The rows of a group lie close to one hidden flat surface of 9 dimensions, which passes through zero. Surfaces can cross.
In the rows, 128 means zero.
Some rows, each with its group after it:
[110 156 186 142 116 121 140 126 115 131 141 154 106 134 101 160 113 145
 143 149 137]	gino
[125 162 118 118 131 128 125 141 114 125 126 104 122 168 157  68  82 122
 126 124  97]	dera
[ 96 137 139 107 124 107 147 178  93 135 185 141 115 104 160 155 135 152
  89  96  83]	Dosu
[ 90 124 168 141 133 103 129 117 118 126 129 171 129 121  69 171 190 128
 125 122 190]	Mit
[172  92  82 153 124  75 127 155  73 112 163 147 173 163 184 123 153 126
 114  69 153]	medon
[ 80 108 119 101 133 132 210 144 121 123 123 138 105 144  65 152 136 115
 122  76 153]	Dosu
[110 121  94  65 126 145 121  77 179 114  84 127 134 124 142  85 166  87
 112 109 157]	dera
[162 147  46 144 110 139 117 153 138 137 128 105  95 112 146  66  92  84
  61  89  76]	medon
[145  95 128  94 137 138 132 102 180 145 116 136 135  91 131 128 163 136
 103 128 144]	nov
[176 144 150 214 162 111  98 147 111 155 121 134 147 162 115  94  90 129
 107 156  78]	Mit
[128 165 132 134 111  93  98 129 102 113 130 113 124 163 160 113 103 127
 168 117 149]	Mit
[ 61 150 132 133 216  69 117 147  88 133 119 103 146 207 185 119 132 139
 142  89 104]	gino
[109  97 107 134 172 123 144 149 104 127 101 159 165 165 124  79 176  78
  62  95  84]	misur
[168 124  90 154 134 163  90 109 186 149  71  76 111 100 105 116 107  94
 170 142 113]	Mit
[ 39 150 137  58  97 102 110 145 111 101 148  95  92  86 152 178 170 131
 184  90 154]	Mit
[124 118 105 141 141  93 118 136 102 120 121 141 153 161 141 112 166 104
 124  82 148]	gino
[147 120 114 161 117 141  88 167 147 156 150 118 104  35 106 151 138 127
  76 133  67]	medon
[142 148  74 120 115 115  93 123 134 127 146 106 116 115 206 102 115 122
 105 100 105]	Dosu
[116 135  81 127 146 112 121 110 146 133  99 125 117 156 155 109 136  86
 112  72 131]	dera
[139  97 132 158 111 148 136 146  94 109 174 136 158  94 106 175 131 168
 122 164 136]	nov
[151 127 125 134 104 106 136 144 101 120 108 128 121 180 139 134 115 102
 212  96 149]	gino
[ 90 142 199 106 102 137 124 173 116 131 112 125 101 102  74 148 138 120
 187 147  91]	rutov
[ 98 140  64 102 135 130 126  87 123 103 127 124 133 158 225 128 133 101
 116  89 134]	medon
[176  89 126 192 173 126 109  88 134 142 128 152 184 136 138 153 151 148
  96 165 152]	rutov
[120 176 136 154 121 144 100  83 155 120 104 136 108 123  83  87 113 107
  77 165 154]	gino
[130 122 129 111 133  97 193 120 117 126 169 144 130 154  96 114 111 180
  88 104 205]	rutov
[128 127 140 156 117 149 137 135 125 140 125 143 106 116 130 181 121 108
 150 132  88]	misur
[203 149 135 201  97 120 122 147 126 145 135 149 111 130  52  94  88 120
  94 138 141]	medon
[203  47 131 147 138 137 151 152 132 148 144 160 182  99  93 146 166 157
 102 144 134]	Mit
[174  78 146 116 103 128 144 141 121 135 165 137 155  97 132 181 138 178
 161 146 152]	misur
[142 104 121  61 134 113 191  97 138 123 120 164 149 189 162  89 138 125
 118  89 181]	dera
[142  97 130 135 102 175 142  96 119 114 155 160 146 101 177 205 136 137
 137 171 118]	Dosu
[129 149 111 167 103 135 113 136  85 106 177 123 126 119 181 162  93 147
 130 146 116]	nov
[151 126  99 168 133  98  99  95 141 133  91 144 130 150 141 155 169  81
 161  85 177]	nov
[156 132 109 158 137  81  69 147 131 142 103 112 128 142 153 127 156  99
 175  84 131]	nov
[120 139 169 125 141 159 160  61 168 132  98 133 117 156 100 161  99 143
 176 178 174]	gino
[124  62  40 125 160 161 101 117 134 115 114 130 186  85 184 121 211  83
  52 115  92]	Dosu
[ 87 151 159 135 119 154 159 149 108 120 139 126 101 120  79 155 100 137
 133 156 100]	nov
[161  89 151  62 106 173 197  89 176 133 121 150 135 132 120 126 109 151
 143 156 159]	nov
[125 126 111 178 140  91  91 125 106 128 142 143 136 120 136 169 172 124
 115  95 161]	Dosu
[149 113  92 111 113 135 124 130 129 127 142 107 130 108 189 142 118 130
 143 118 109]	medon
[105 186 136 112  78 127 161 132  99  99 133 174  90 176 122  81  97  80
 107 105 131]	gino
[121 170 110 144 134 113  92  88 132 125 143 128 125 141 188 110 116 130
  97 134 141]	nov
[132 120  79 149  99 152 162  92 134 113 144 137  95 121 157 214 104 115
 160 103 161]	Dosu
[135 174 176 130  83 104 126 125 108 119 128 129  98 172 120 143  87 139
 213 139 173]	Mit
[ 94 135  68 110 136  99 116 109 131 120 159  93 116 118 202 168 133 149
 131  76 158]	misur
[118 173 130 143 107 168 140  51 164 118 107 156  86 138 129 148 100  97
 124 158 152]	misur
[161 134  96  99 119 113 120 174  97 120 145  97 149 156 193  55  94 136
 129 111  83]	misur
[130 179 124 198 120 104  81 134  69 105 143 114 131 167 145 122  86 127
 162 145 133]	nov
[147  61 118 151 175  94 130 175 153 172  91 124 140 112  54 146 186 110
 137  72 129]	dera
[176 125 135 205 120  87  50 134 108 134 136 129 152 111 118 151 160 142
 147 145 164]	gino
[169 112 155 136 111 124  94 154 118 133 151  94 151 106 146 156 113 181
 202 170 127]	Mit
[ 65 151 133  96 105 129 135 120 125 118 175 160  80  83 195 205 154 121
  95  93 103]	dera
[106  72 121 105 123 167 175 110 146 129 158 168 129  56 128 213 185 140
  72 126 131]	medon
[ 71 133 118  86 137 143 157  61 166 117 104 165 106 136 138 139 171  93
  80 100 169]	dera
[ 58 124 167 152 156 153 161 114 118 123 109 168 114 122  64 193 167 108
 118 141 128]	Dosu
[144 163 113 128 102 156 135 104 117 110 136 155 120 162 187  92  84  97
 105 144  93]	misur
[129 166 107 129 124 134 160  44 128  99 126 161 134 201 170 100  98 117
 104 130 198]	rutov
[115 107  89  59 111 180 182 131 155 123 118 124 111 107 130 115 121 102
 100 106  95]	gino
[111 118 177 159 155  98 117 163  94 138 136 154 146 137  86 150 163 138
 126 127 124]	misur
[118 172 148 123 135 110 108 135 124 128  98 103 118 174 110  62 100 118
 155 132 124]	dera
[143  93 117 156 174 183 129  92 165 146 113 147 148 104 144 153 150 115
  75 166  74]	rutov
[ 88 104  90  87 156  99 134 166  95 118 133 100 146 147 191 130 164 113
 143  58  96]	medon
[142  81  92  79 121 122 154 180 160 164 121 106  97  93 151 153 136 110
 148  58  70]	dera
[147 118 150 154 120 101 103 165 141 147  84 122 115 119  34 117 154 101
 173 108 153]	Mit
[205  62  81  88 127 166 184 109 151 123  98 109 176 170 156 100 103 123
 183 131 147]	misur
[124  89 174 120 112 145 156 122  97 116 174 196 166 102 151 203 184 158
 115 156 138]	rutov
[103 144 122 124 172  91 120 136 102 114 112 130 160 190 120  33 143 116
  69 105 141]	rutov
[163 150 141 156 144  89  51 139 105 127 116 112 176 161 158  58 135 135
 136 157 128]	Dosu
[179  84  95  93 133 200 156 108 183 139  91 105 147 110 139 101 101 116
 132 168  84]	rutov
[125 136 147 102  98 100 152 133 126 116 125 124 113 142  60 110 124 146
 172 103 213]	rutov
[105 187 159 226 126  81  90 143  84 134 158 171  95 138  97 156 130 118
  91 114 133]	medon
[147  97 136  66 140 139 163 102 138 103 108 117 190 177 119  42 134 150
 132 149 181]	Mit
[141  83  62 144 146 126 102  96 148 118 102 127 161 115 146 137 187  94
 108  95 169]	medon
[116 138  55 124 132  94  93 119 118 115 134 129 128 140 233 121 154  91
  96  59 126]	dera
[196  68 110 162 128 158 146 124 125 135 107 156 167 143 129 159 140 100
 170 145 121]	misur
[172  80 148 117 145 112 136 159 133 136  91 110 171 157  74  78 144 133
 180 134 155]	gino
[142 104 130 144 167 112 131 147 104 142 158 140 169 139 160 117 133 165
  62 131  90]	rutov
[162 155 178 113 106  80 125 156 122 144 155 114 111 147 114  91  84 179
 155 130 154]	Dosu
[151 118  96  57 124 164 177  70 169 116 107 132 140 162 166  64 107 117
 103 130 150]	nov

New rows, each followed by its group:
[126  87  70 132 127 158 144 148 124 119 121 105 127 110 139 158 131  95
 145 104  97]	Dosu
[111 155 153 169 125 160 150  80 135 122 107 179 103 161 112 170 123  92
 127 151 134]	misur
[ 82 134 150  73 157 152 196 102 138 127 115 132 121 174 134 123 100 140
 134 129 123]	gino
[ 92 178 150 129 100 143 171 120 100 111 137 149  79 173 135 159  71 107
 160 124 113]	nov
[113 137  75 144 114 163 170 148  80  89  95 105 126 186 102  90  80  72
 161 110 117]	nov
[114  99 160 102 134 168 179 103 135 123 117 162 146 129  88 135 144 132
 111 165 139]	Dosu
[107  97 184 104 122 135 108 148 112 112  97 165 162 111  80 137 213 106
 165 154 134]	rutov
[110 152 112 144 136 173  84 128 151 136  77  83 104 110 127 113 109  79
 155 155  54]	Dosu
[119 175 171 120 129 107 125 101 159 143 118 138 103 142  85  95 113 140
 113 137 168]	Dosu
[155 159 160 148 115 130 109 118 130 125 118 130 130 140  83  74 104 134
 121 167 152]	gino
[193 108 172 181 126 122 100 160  92 128 122 182 188 155  87  76 157 110
 115 169 122]	misur
[153  97 124  79 118  84 108 153  98 116 156 133 185 133 188  88 174 151
 129 108 152]	dera
[117 127 110 108 120 180 126 102 184 136 106 115  95  73 128 149 127 107
 118 146  91]	Dosu
[144 101  80 161 138 158 107 161 146 158 144 115 108  53 159 177 132 114
  86 118  33]	Mit
[117 133 134 122 128 123 156  77 142 126 134 168 125 143 111 136 144 139
  95 119 195]	Dosu
[ 63 123  74 153 140 182 155 103 116 102  98 137 111 136 129 196 132  59
 140 115 101]	Dosu
[134  70 127 144 151 145 128 109 120 122 137 182 184 107 156 162 207 125
  73 145 124]	rutov
[125 120  96 124 132 126 164 122 142 125  94 110 114 157  77 118 117 102
 148  90 168]	Dosu
[110 132 163 166 149  97 107 112 113 127 123 148 142 146 104 164 171 135
 153 134 181]	medon
[ 67 205 132 120 120  99 107  98 121 113 163 118  77 129 165 133 101 150
 104 113 154]	misur
[167  82  65 111 122 154 145 141 111 119 145 145 165 130 204 113 140 101
  87 109  78]	misur
[ 69 163 152 102 139 159 167  88 132 124 163 155 111 119 143 133 107 161
  41 157 110]	gino
[221 103 145 149 106 136  81 124 114 122 113 124 184 157 168 111 123 137
 216 182 133]	rutov
[139  98 110 140 144 186 148  81 131 102  66 131 172 173 104 117 130  84
 170 171 147]	Dosu
[132 130 123 101 110 126 164 210 112 142 142 108  95 122 107 103  87 121
 120  90  53]	medon
[ 94 120 187 106 136 159 199 141  91 113 133 155 145 160  89 134 112 140
 142 168 108]	Dosu
[160 162  77 180 152 120  92 110 167 151 103  68 101 156 139  85  56 123
 123 115 120]	rutov
[ 50 145 146 106 186 114 154 122 111 132 144 130 128 151 162 137 128 155
  79 121  98]	gino
[ 79 125 170 125 158 130 121 135  97 121 115 177 160 135 112 124 196 108
  94 144 104]	rutov
[115 112 146 134 118 114 146 148 108 119 122 173 130 127  68 135 181 100
 110  99 153]	gino
[ 78 129 109 165 189  92  75 134 129 144 117 101 131 108 138 156 173 123
 106  96 105]	gino
[103 144 144 213 166 104 100 113 103 133  81 160 138 183  92 138 161  72
 129 120 135]	misur
[ 96 166 145 128 134  89 121 169  98 141 145 126  94 153 157 134 112 123
 137  86  86]	dera
[181 165 135 121  69 166 121 113 155 124 122 113  97 127 115  80  57 124
 154 172 131]	gino
[154 112 108 144 159 105 106 131 113 126 118 124 175 162 138  71 147 127
  98 122 136]	rutov
[155 106 174 112 126  95 130 106 130 127 120 161 165 152 109 134 178 147
 165 129 208]	dera
[124 171 114 130 114 137  92 115 128 122 154 103 109 115 205 129  88 135
 131 146  84]	medon
[ 79 122 125  81 170  83  94 137 119 105  92  84 182 161 103  36 185 129
 135 111 177]	Mit
[102 137 178  95 131 178 164  43 155 109 119 138 140 143 120 155 107 175
 153 206 181]	Mit
[ 81 101 117 131 166 150 144 158  86 106 122 143 166 133 129 132 166 100
 101 130  77]	Dosu
[ 76 128 192  95 140 132 155 114 120 125 138 141 127 136 125 185 141 163
 159 153 136]	medon
[110 175 118 182 182 113  58  93 128 129  94  90 146 169 145  85 108 122
 136 159 122]	Mit
[141 124 131  94 109 168 146 114 129 120 149 138 143 120 178 121 107 142
 121 166  93]	Dosu
[136 146 137  96  93 129 170 137 103 104 112 158 125 190 113  62 105  92
 137 106 144]	gino
[143 128 159 130 116 102 129 124 136 146 130 155 104 137 138 185 142 128
 177 108 143]	nov
[133 102 134 117 120  96 148 195  86 134 177 130 139 116 135 150 136 161
 127  96 112]	Dosu
[ 78 189 184 158 157  83  76 143 111 145 130 129 103 139 120 120 131 141
 107 127 112]	nov
[116 148 190 141 136 145  96  85 163 144 121 156 124  94 108 143 154 139
 109 187 125]	Dosu
[151  88 109 151 149  84  90 169  94 138 146 119 173 119 158 140 171 146
 140 100 123]	gino
[ 64 142 123 133 136 151 152 149 115 126 113 121  90 122 102 166 120  98
 139 111  79]	Dosu
[139 169 214 145 125 120 140 171 113 154 123 122 102 162  70 103  63 155
 173 171  90]	Mit
[103 155 133 131 117 117 114 113 168 158 116 141  56  95 157 206 136 100
 153  90 101]	nov
[105 136  88 152 161 153 128  70 174 140  99 134 111 122 114 138 139  94
  75 119 141]	rutov
[133 126  85  96 130 136 113 149 117 120 168 112 147  98 209  71 122 144
  43 124  65]	medon
[118 125 135 129 141 132 131 126 131 130 126 129 134 126 124 119 131 131
 108 137 116]	Mit
[193  99 123 102  94 135 123 118 138 132 188 127 155  87 218 157 110 195
 128 156 127]	nov
[128 168 111 156 137 151  69  86 172 133  88  97 115 111 115  86 115 110
 109 173 124]	medon
[126 147 151  82  78  84 127 141  93 100 148 128 127 161 148 119 130 141
 201 102 196]	Mit
[157 119 125 147 109 108  89 171  93 127 159 111 139 109 173 151 136 141
 167 126  95]	rutov
[127 111 146 157 131  83 112 170 100 131 108 152 135 137  60 129 186 101
 143  99 153]	gino
[125 170 109 173 107  83  85 107 124 128 158 140  97 128 180 161 122 131
 120  94 155]	Dosu
[117 121 151 140 132 141 179  78 121 109 124 179 140 161  90 170 137 126
 136 140 200]	Dosu
[139 137 127  62  92 164 186 104 145 125 157 134 105 121 193 141  78 152
 127 139 106]	nov
[108 128 119  92 187 139 143  94 153 130  96  99 152 170 134  56 113 142
  98 142 129]	gino
[ 96 126 124  87 153 145 113  81 122 101 157 104 173 122 200 149 136 184
 134 178 151]	Mit
[120 171 167 140  81 131 139 122  94 106 186 186 106 120 125 129 112 142
  62 146 133]	gino
[ 93 161 103 130  91  88  99 151 106 114 132 123  83 118 152 161 152  91
 156  60 146]	Mit
[ 90 160 154  89 131 154 176 109 160 133  93 124  88 150  69  88  97 118
 122 133 125]	Dosu
[147 147 118 199 141  82  53 140  89 123 150 119 147 135 178 149 137 142
 142 126 127]	Mit
[131 133 168 169 109  97 115 158  98 132 130 152 108 128  85 177 147 116
 174 116 144]	gino
[114 154 136 145 161  66  85 126  94 124 142 143 154 165 160  86 154 139
  80 114 144]	nov
[136 168 120 147 118 123 154 110 109 115 145 170 118 178 124  72  89 111
  56 123 147]	medon
[128 122 136 137  89  95 152 184 106 139 148 177  84 108  90 167 158  96
 112  58 121]	Mit
[113 169 126 149 134 113 100  84 133 125 140 144 117 139 174 137 122 133
 104 131 148]	nov
[128 127 123 104 105 111 176 140 105 123 162 138 112 156 147 134  93 149
 130 103 148]	Dosu
[103 128  72 197 154  97  58 146  96 122 131 121 129 105 162 176 179  93
 116  88 106]	Dosu
[120 151 106 151 142 111  74 102 144 136 149 122 121  88 179 149 143 139
  81 130 124]	nov
[130 104 193 142 153  90 129 155 102 132 109 158 171 156  19  92 179 139
 127 138 177]	gino
[111 127 105 110  87 150 105 129 124 109 123 131 110  91 169 168 158  89
 165 113 108]	rutov
[ 89 134 157 131 154  79 100 112  85 106 142 141 170 157 129 132 177 158
 130 129 193]	Mit
[194  51  80  94 108 147 166 146 162 139 109 142 150  99  98 103 161 105
 113  91 138]	Mit
[114 138 137 139 109 101 102 122  98 103 137 148 132 140 131 148 158 117
 154 113 170]	rutov
[ 85 128 171  94 127 105 116 220  99 136 127 110 120 101  88 109 153 124
 147 106  67]	rutov
[174  83  99 143 105 182 137  98 121 100 178 142 178  83 152 152 126 166
  93 190 145]	dera
[168 121  95 127 139 114  98  99 140 122 118 122 166 150 163  84 140 125
 115 129 165]	nov
[101 115 183 107 136 130 161 183  97 136 155 143 127 114  95 149 134 157
 127 141  91]	Dosu
[103 152 117 116 144 111 114 142 152 133  76  89 102 143  57  66 118 102
 135 101 137]	rutov
[131 110  76 141 124 102 153 151  88 110 145 121 141 165 151 136 119 117
 144  66 158]	Dosu
[156 113 165  89  92 161 116 124 116  98  95 141 163 152 134 101 150 100
 214 174 136]	rutov
[115 110 108  60 131 156 148 175 151 141 121  93 123  98 136  64 114 124
  95 120  48]	Dosu
[149  81 157 112 109 122 161 154 107 135 173 160 138 102 143 198 150 162
 144 118 130]	nov
[171 129 114 174 131 147 131  93 125 131 154 157 142 135 176 158 104 143
 103 160 118]	Mit
[ 56 164 157 103 137 100  99 152 116 120 113  97 110 128 101 118 148 129
 163 116 131]	Mit
[180  90 143 123 151 119 123 130 134 140 119  97 175 146 129 109 117 175
 180 160 147]	gino
[154 130 180 100 131 157 120 109 156 136 115 130 149 120 110  83 124 152
 130 193 119]	Dosu
